Each new row is followed by its nearest point in the smallest flat space through zero that holds the last named rows.

K_754 (3 x 11):
0:  1.600  0.494 -0.578 -1.466  1.869  2.850 -5.581 -1.075 -1.459  2.436  2.430
1: -1.476  0.335 -2.035  0.669 -2.171 -0.297  1.415  0.395  4.642 -0.255 -0.241
2:  1.673 -0.771  4.693  1.955 -2.566  1.874 -3.334 -3.049 -1.838 -0.916  0.217
New rows:
-3.331 -0.791 -3.510  1.933 -2.236 -1.952 -2.534 -0.595 -1.005 -2.221 -3.655 | -0.491 -0.063  0.004  0.618 -1.164 -0.337  0.927 -0.035  1.337 -0.547 -0.426
-3.729 -1.643 -1.312  3.326 -0.456  1.211  0.090  2.573 -1.090 -1.890  3.297 | -0.307  0.035 -0.331  0.124 -0.333 -0.214  0.525  0.162  0.725 -0.136 -0.155
-3.389 -1.916 -2.619 -3.592 -3.066 -2.538 -1.567 -0.723 -2.736 -2.283  1.318 | -0.089  0.047 -0.329 -0.235  0.411 -0.225  0.339  0.311 -0.144  0.076 -0.046
-3.499 -2.935 -0.255  0.935 -1.300  1.911  0.431 -0.202 -0.088 -3.177  0.636 | -0.277 -0.203  0.748  0.922 -1.508 -0.200  0.671 -0.415  0.967 -0.771 -0.496

K_321 (3 x 11):
0:  0.666  0.330  3.171  1.247  1.084 -4.735 -2.509 -0.553 -4.531 -0.390 -0.651
1: -0.575  1.355  1.629  6.851  3.686 -4.186 -0.417  1.765 -3.211 -1.144  1.059
2: -0.237 -0.286  0.524  3.396 -0.476 -5.244 -3.834  3.036  0.203 -1.859 -2.299
New rows:
-1.109  1.508  2.907  0.464  2.072  1.024  0.203  1.530 -2.498 -0.306 -1.268 |  0.081  0.472  1.016  1.089  1.253 -0.834  0.247 -0.462 -1.897  0.094  0.664
-2.052 -1.625  3.390 -0.296 -0.362  2.714  1.994 -2.499  2.387 -3.240 -2.942 |  0.029 -0.237 -0.602 -1.315 -0.674  1.320  0.452 -0.319  0.967  0.281 -0.023
-0.172  2.350 -1.130 -3.016 -3.061 -2.732 -2.023  3.445 -3.605 -1.374 -2.977 |  0.552 -0.758  1.021 -1.428 -1.799 -2.939 -3.161  0.343 -0.437 -0.558 -2.196

K_588 (3 x 11):
0: -1.480  1.445  3.770 -1.092  4.229  0.216  2.171  4.025  0.770 -0.878  0.994
1:  2.756 -1.617 -1.879  0.789 -1.863  4.354  1.054 -4.852  4.987  2.863  5.262
2:  2.915 -2.187  2.884  1.416  3.660  3.858  6.333 -0.255 -3.329  0.939  1.125
New rows:
 3.289 -1.052  2.556  1.341  3.327 -3.239 -2.948 -0.538  1.209 -1.341 -3.469 | -0.675  0.379  0.285 -0.174  0.252 -1.161 -0.437  1.068 -1.249 -0.701 -1.386
-1.444  2.949 -2.271 -3.067  0.877 -1.132  1.668  2.829 -3.518  0.465  2.026 | -0.874  0.635  1.120 -0.391  1.204 -0.854  0.181  1.789 -0.808 -0.757 -0.853
-3.386  3.408  2.504  2.074  0.920  0.938  3.209  0.449 -1.668 -2.484  2.052 | -0.443  0.458  2.176 -0.353  2.483  0.355  1.739  2.050 -0.360 -0.433  0.302
 2.650 -2.051 -2.848 -2.306  0.790  0.442  2.735 -3.413 -3.432  3.213 -2.139 |  2.433 -2.174 -1.041  1.579 -0.961  1.334  1.770 -2.574 -3.438  0.768 -1.056
-0.554 -3.076 -2.602 -0.904 -1.811 -0.837 -1.862 -0.700 -2.277 -2.731  3.357 |  0.326 -0.384 -1.492  0.315 -1.701 -0.405 -1.153 -1.341 -0.285  0.193 -0.593
-3.357  0.719  2.791 -2.885  3.086  3.618 -2.533 -0.737 -0.800 -0.808 -3.731 | -1.065  0.804  1.257 -0.514  1.344 -0.953  0.101  2.040 -0.596 -0.832 -0.791

K_603 (3 x 11):
0: -2.443 -0.174 -0.548  1.353  0.613  0.491 -1.686  1.059 -1.740 -3.203  1.492
1: -7.708  4.058  5.668  0.934  1.640 -2.977  0.135  0.238  0.620 -5.441  2.882
2: -1.757  1.580 -3.342 -1.736  0.084  2.958 -0.560 -0.620  2.414 -3.923 -2.112
New rows:
 0.330  2.132 -0.102  2.099  2.755 -0.465  0.440  2.848 -0.373  0.857 -3.145 |  0.053  0.056  0.172 -0.047 -0.013 -0.119  0.116 -0.055  0.087  0.167 -0.019
-1.351 -1.461 -4.702 -0.310  0.999  1.339  5.391  0.552 -0.099 -1.683 -3.453 |  0.399  0.219 -2.944 -1.226 -0.258  2.247 -0.301 -0.438  1.362 -1.250 -1.794
 4.632  2.477 -1.041  1.307 -1.152 -0.639  3.633 -0.423  0.413  2.242  5.395 |  2.079 -0.814  1.162  0.126 -0.363 -1.159  0.834 -0.161 -0.348  3.070  0.100
 3.337  3.335 -0.650 -0.430  0.778 -0.361  0.994  0.666 -1.192 -2.895 -0.997 | -0.182  0.331 -0.696 -0.461 -0.029  0.608 -0.009 -0.202  0.625 -0.601 -0.558

K_251 (3 x 11):
0:  0.324 -6.133  0.144 -1.065  0.111 -7.708 -3.249 -3.179  0.415  2.247  1.831
1:  0.537 -4.314  3.139  0.602  3.384 -5.179 -1.567 -0.591  1.403  1.711  3.160
2:  3.637 -3.923  2.223  1.812 -0.381 -1.198 -6.217 -3.648  1.787  1.550  0.957
New rows:
-0.793  0.207  2.673 -0.197 -0.135  1.907  1.799  0.699 -3.379 -1.075  1.201 | -0.461  1.217  0.491  0.226  0.932  1.073  1.417  1.300  0.004 -0.427  0.171
 0.030  3.086  0.117 -2.625  0.627 -3.209 -0.687  5.395  2.909  0.258 -1.979 | -1.226  0.512 -0.019 -0.491  1.016 -0.685  2.001  1.294 -0.314 -0.196  0.412
-0.956 -3.987  0.105  3.000  0.023  5.395  0.893 -2.293 -0.895  0.390 -0.149 |  1.269  0.583  0.629  0.981 -0.375  2.152 -1.323 -0.413  0.481 -0.178 -0.364

K_509 (3 x 11):
0: -2.279 -1.840  7.051 -0.365  2.705  4.743 -2.820 -0.116 -2.519  2.044 -3.442
1:  2.620  3.940  5.232 -1.423 -0.832  1.086  0.638  1.449 -6.604  0.194 -0.821
2:  1.814 -0.290  4.330  1.540  2.026  1.125 -2.503  1.393 -0.220  0.228 -0.778
New rows:
 1.327  0.122  1.061  2.525  2.096  0.186  1.669  1.261 -1.018 -0.355 -2.268 |  1.156  0.343  1.709  0.561  0.577  0.196 -0.785  0.715 -0.439 -0.046 -0.129
-0.195 -3.178  0.919  0.135 -2.612 -0.462 -4.032 -0.918 -1.920 -1.988  4.915 |  0.527 -0.088  0.172  0.475  0.288 -0.207 -0.384  0.283  0.483 -0.139  0.161
-0.641  2.756  0.763  4.061  2.699  0.250 -2.076 -0.365 -0.713  1.725  0.504 |  1.071 -0.210  1.834  0.959  1.025  0.310 -1.283  0.745  0.292 -0.002 -0.201
 0.813  1.442  1.467 -3.468  0.472 -3.320  0.172 -0.494 -0.868  0.202  2.277 |  1.218  1.573 -0.051 -0.387 -0.876 -0.713  0.855  0.420 -1.428 -0.382  0.507
 1.166  4.117  0.646 -1.515  0.187  2.427 -2.123 -3.603  3.760 -0.550 -0.589 |  0.052 -0.380  0.305  0.353  0.405  0.125 -0.464  0.098  0.483  0.036 -0.082
 2.571 -2.827  3.880 -2.808  0.943 -0.592 -6.269  2.824 -1.570  0.552 -1.795 |  1.508 -0.353  4.758  1.347  2.097  1.506 -2.550  1.300 -0.587  0.407 -1.058
